There are 4 ways to turn a row about zero (a turn may also mirror it). The second row of each pair is the first, turned, with some noise.
Some pairs, each with its turn after it:
[ 24   3 -11 -31]
[  0  15  15 -32] -> q_65

[-18 -10  49  41]
[ 25 -34  43 -25] -> q_571

[28 23 22 33]
[-4 24 38 -4] -> q_558

[ -1  -6 -27  34]
[ -2  -1 -23 -43] -> q_571

[-53 -14  10  16]
[-31 -38 -19  14] -> q_65

[-28  34 -31 -36]
[ -4 -45 -12  51] -> q_601

[18 32 -6 35]
[-30  32  31  -9] -> q_558

[-37  32  39 -41]
[ 52  33 -40 -19] -> q_558

[-50 -48   5  54]
[ 26  12  36 -72] -> q_571

[ -6  44  35 -33]
[-34 -19  30  51] -> q_571

[ 41  44   2 -33]
[ -5  59  18 -10] -> q_65

[  6 -11  30 -54]
[-26   8  48 -29] -> q_65

[-36  48  42 -44]
[ 54  54 -45 -14] -> q_558

[ -2   0 -43 -23]
[ -2  13 -23 -38] -> q_65

[-10  53 -31  17]
[ 34 -24 -46  30] -> q_601

[  4   3 -14 -15]
[-12  -8  -3  13] -> q_601

[  0  26 -35  39]
[-30 -20 -25 -35] -> q_571

[ -1 -39  53  39]
[ 30  37  40 -46] -> q_601

[29 38 -6 17]
[-21  38  22  13] -> q_558

[  8 -18  -8  20]
[ 0 32 -6 -6] -> q_601

New pairs. What belongs after each?
[  5   0  48 -14]
[-19  -3  43  22] -> q_65

[-20  31  35 -31]
[-50  26  14  10] -> q_65

[ 21 -37 -31  33]
[ 24   6 -36 -47] -> q_571

[-16  31 -14 -29]
[  0 -37 -17  22] -> q_601

[50 33 49 18]
[20 46 43 51] -> q_65

[ 45 -39 -37  47]
[ 37  -2 -63 -53] -> q_571

[-11  27  11   6]
[-16 -25  16   4] -> q_571

[-22  26 -23 -27]
[ -8  26 -45  13] -> q_558

[-40  19  49   6]
[-11 -24  58   3] -> q_571

[ 52 -27  -6 -36]
[ 36  15 -46  36] -> q_571

[ 11 -42 -27 -10]
[ 27 -31   6 -41] -> q_65

[29 48 54 48]
[ 48  -8 -34 -67] -> q_601

[-17  42  -7  50]
[  2   9 -51  41] -> q_65

[ 45  -6  28 -12]
[27 13 33 31] -> q_558

[48 25 19  4]
[  4 -41 -25  32] -> q_571

[  9 -14   2 -13]
[15 16 -3 11] -> q_571

[18 50 -4 20]
[ 18 -16 -46 -14] -> q_601

[-26 -40 -27  51]
[ 12  17   0 -73] -> q_571

[ 16   7  33 -47]
[10  6 12 51] -> q_571

[-17 -50 -39 -14]
[ 15  59  -9 -28] -> q_571

[ 18 -38   7 -12]
[-28  23  18 -17] -> q_601

[ -9  27 -33  -1]
[-44   9 -13  -5] -> q_571

[-5 43 47 14]
[-22 -43  34  18] -> q_571

[ 10 -53  -4  50]
[-20 -51  35 -26] -> q_558

[-39 -11 -48  31]
[26 30 -3 59] -> q_601

[ 44  45 -51 -22]
[-43  -4 -63  31] -> q_571

[-13 -39  49 -33]
[-18 -13  58 -36] -> q_601

[ 12 -46  19 -11]
[ 14 -34  46 -21] -> q_65

[-46  31 -54  29]
[-63  13   1 -47] -> q_571

[ -2  48 -13  -6]
[  8 -30 -41  16] -> q_601

[-30  35  12   6]
[  3  34 -22 -29] -> q_558

[ -1 -29  -6   4]
[-8 21 19  6] -> q_601

[-31 -30  27   4]
[ 31 -25  -6 -32] -> q_558

[ 34 -43 -21 -13]
[ 33  23 -37   3] -> q_571

[ 12 -40  52  46]
[ 19  48  24 -59] -> q_601

[-22 -38  17 -45]
[-34 -34  27 -36] -> q_65

[ 32  -8 -48 -17]
[ 33  12   0 -48] -> q_65

[  8  26  17 -39]
[-15  -4   6  44] -> q_571

[-3 17 27 15]
[ 23  -8  -5 -20] -> q_601

[-32 -43 -14 -20]
[-18 -46   1 -36] -> q_65

[ 7 -7 50  6]
[  6  -7  19 -44] -> q_601

[ 27 -34 -41  35]
[-49 -32  27  19] -> q_558

[ 37  19  18 -37]
[-36 -36 -18 -33] -> q_601

[ 12  39 -35   4]
[  2  -3 -51  20] -> q_601

[ 10 -17   7   1]
[21  2 -6 -1] -> q_571

[ 15  20  21 -14]
[-9 27 23 12] -> q_65

[-38 -20 -14 -36]
[  4 -24 -53   3] -> q_558

[30 30 33 33]
[ 24  -3 -33 -51] -> q_601

[ 21  23 -10 -25]
[ -9  -6 -27  33] -> q_571

[ -1  12 -51 -23]
[-38  28 -34   1] -> q_571

[-21  27 -25 -16]
[-46  10  -4   5] -> q_571

[-22   0  -6  47]
[ -4 -18  10 -39] -> q_571

[ 34   1 -18  50]
[57  7 -8 21] -> q_65

[ 34 -14 -33   5]
[-35 -16  13  33] -> q_558

[ 18  45 -21 -45]
[-14  63  -3 -30] -> q_65

